There are 3 ways to turn a row about zero (a turn may also mirror it). The second row of each pair is the first, turned, with some noise. The first 18 pairs use one turn. New pairs use 2 turns, one after the other, and a turn may come again.
Known pairs, each followed by its turns in order:
|  2 |  2 | -8 | -5 |  5 |
| -10 |   4 |   2 |   1 |   8 |
j_864

|   7 |  -7 | -18 |   5 |   4 |
| -1 | -9 | -8 | 19 | -3 |
j_975

|  6 | -8 |  3 | -6 |  1 |
|   2 |   3 | -10 |  -2 |   1 |
j_975

| -3 | -7 |  2 | -5 | -5 |
| 6 | 5 | 1 | 4 | 3 |
j_87

|  14 |   1 |  -2 |  15 | -13 |
|  -8 |   3 | -16 |  -3 | -13 |
j_87

| 29 |  5 |  3 |  2 | 10 |
|  -3 |  -4 |   5 | -16 | -27 |
j_87

|   0 |   6 |  -6 |   0 | -12 |
| 10 |  9 |  5 |  4 |  6 |
j_864

|   6 | -18 |   0 |  14 |  17 |
| -14 |  19 |   5 | -19 |   2 |
j_87

|  -4 |  20 |  16 |  -4 | -24 |
|  13 |   9 |  20 | -20 |  -7 |
j_975

|  37 | -13 |  17 | -10 |  -5 |
|  -6 |  14 | -36 |  21 |  -3 |
j_864

| -13 |  -8 | -21 |   0 |  -4 |
|   5 | -11 |  11 |  -1 |  20 |
j_864

| -10 |  -3 |   7 |  -3 |  16 |
| -10 |  -8 |  -1 | -13 |  -5 |
j_864

|  1 |  2 | -2 | -7 |  4 |
|  3 | -2 |  7 |  2 | -2 |
j_87

| 12 |  2 | 30 |  3 |  2 |
|  15 |   1 |   0 | -21 |  21 |
j_975

| -11 |   7 | -13 | -18 |  28 |
| -30 |   0 |  14 | -17 |   9 |
j_864

|  -6 | -21 | -11 |  -8 |  21 |
| -8 | 20 | 24 |  0 |  7 |
j_87

|  14 | -26 |   7 |  -3 |   6 |
|   0 |  -5 | -28 |  -4 |   9 |
j_975

|  -5 |   2 |  -2 |   2 | -37 |
|  12 |  -8 |   5 | -17 | -31 |
j_975

New pairs. What belongs after each?
|  22 |   5 | -18 |  13 |  12 |
|  -7 | -25 |  16 | -12 |   8 |
j_864 j_975

| -13 |  18 | -11 |  -2 |  -2 |
|  16 | -11 |   4 | -13 |   1 |
j_864 j_87

| -13 |  12 |  -1 | -25 |  37 |
| 25 | -8 | 16 | 16 | 32 |
j_864 j_87

|  20 |  -6 | -15 |  19 |   0 |
|  -8 |  -2 |  20 |  -8 | -26 |
j_87 j_975

| 11 | 30 | -3 | -7 | 10 |
|  -8 | -11 | -21 | -21 |  -6 |
j_87 j_975

| -17 |  10 |  17 |  -1 |   0 |
| 20 | -7 |  9 | -5 |  8 |
j_975 j_87

| -25 |  -5 |  -1 | -13 |   4 |
|  11 |   2 |  10 | -27 |   2 |
j_975 j_864

|  3 | -4 |  3 |  4 | 11 |
| -9 | -6 |  4 |  0 |  0 |
j_975 j_864

|  -4 | -18 |  -4 | -30 |  13 |
|   2 |  19 | -11 |   4 | -32 |
j_87 j_864

| -1 | -6 |  8 | -7 | -6 |
| -8 |  9 | -1 | 12 | -4 |
j_87 j_864

|  -1 |  -2 |  -5 | -12 |   3 |
|   6 |   2 |  -2 |   4 | -12 |
j_87 j_864

| 12 | -4 |  5 | 37 |  4 |
|  -5 |  19 | -35 |  -2 |  -1 |
j_864 j_87

|  -1 |   7 | -33 |  37 |   6 |
|   1 | -26 |  -6 | -33 |  29 |
j_864 j_975

|   0 | -15 | -14 |  15 |  -5 |
|  -6 | -17 | -12 |  -3 | -11 |
j_975 j_975

|  21 |  25 | -14 |  -4 |  -6 |
|  -6 | -13 | -19 | -16 | -26 |
j_975 j_87

|   2 |  14 | -18 |  -8 |  12 |
| -11 |   5 |  16 | -10 |  12 |
j_864 j_975

| -21 |   2 |   8 |   5 |  -6 |
| 24 |  0 |  2 |  1 | 12 |
j_975 j_87

| 37 |  4 | -8 | 22 |  1 |
|  -8 |   3 |   6 | -13 | -41 |
j_87 j_975

|  22 |   8 | -28 |  -6 |  14 |
| -31 |  -7 | -21 | -11 |  -4 |
j_975 j_87

|  1 |  2 | 18 | 16 | -4 |
|  1 |  6 | 16 | 14 | -5 |
j_87 j_87

|  -5 |  37 | -18 |  17 |  -1 |
|  13 | -40 |  -1 |  -5 |  12 |
j_87 j_864

|  8 | -1 |  5 |  0 | 25 |
|  18 | -10 |   7 | -13 |  10 |
j_864 j_864

|  16 |  -6 | -34 |  -5 |   0 |
|   1 | -12 | -32 |   3 |  17 |
j_87 j_87

|  11 |   9 | -25 |  -2 |   6 |
|   7 |   6 | -23 |  -2 |  20 |
j_87 j_87

|  -2 | -37 | -20 |  20 |  -5 |
|   2 |  19 |  38 | -15 |  -7 |
j_87 j_864

| -14 |   5 |  10 | -12 |  -5 |
|  -8 |   6 |   7 | -14 |  -9 |
j_87 j_87

| 17 |  3 | 13 | -1 |  0 |
| 12 |  4 | 17 |  6 |  5 |
j_864 j_864

| -6 |  4 |  4 | -6 |  2 |
| -4 | -3 | -6 |  1 | -5 |
j_87 j_864

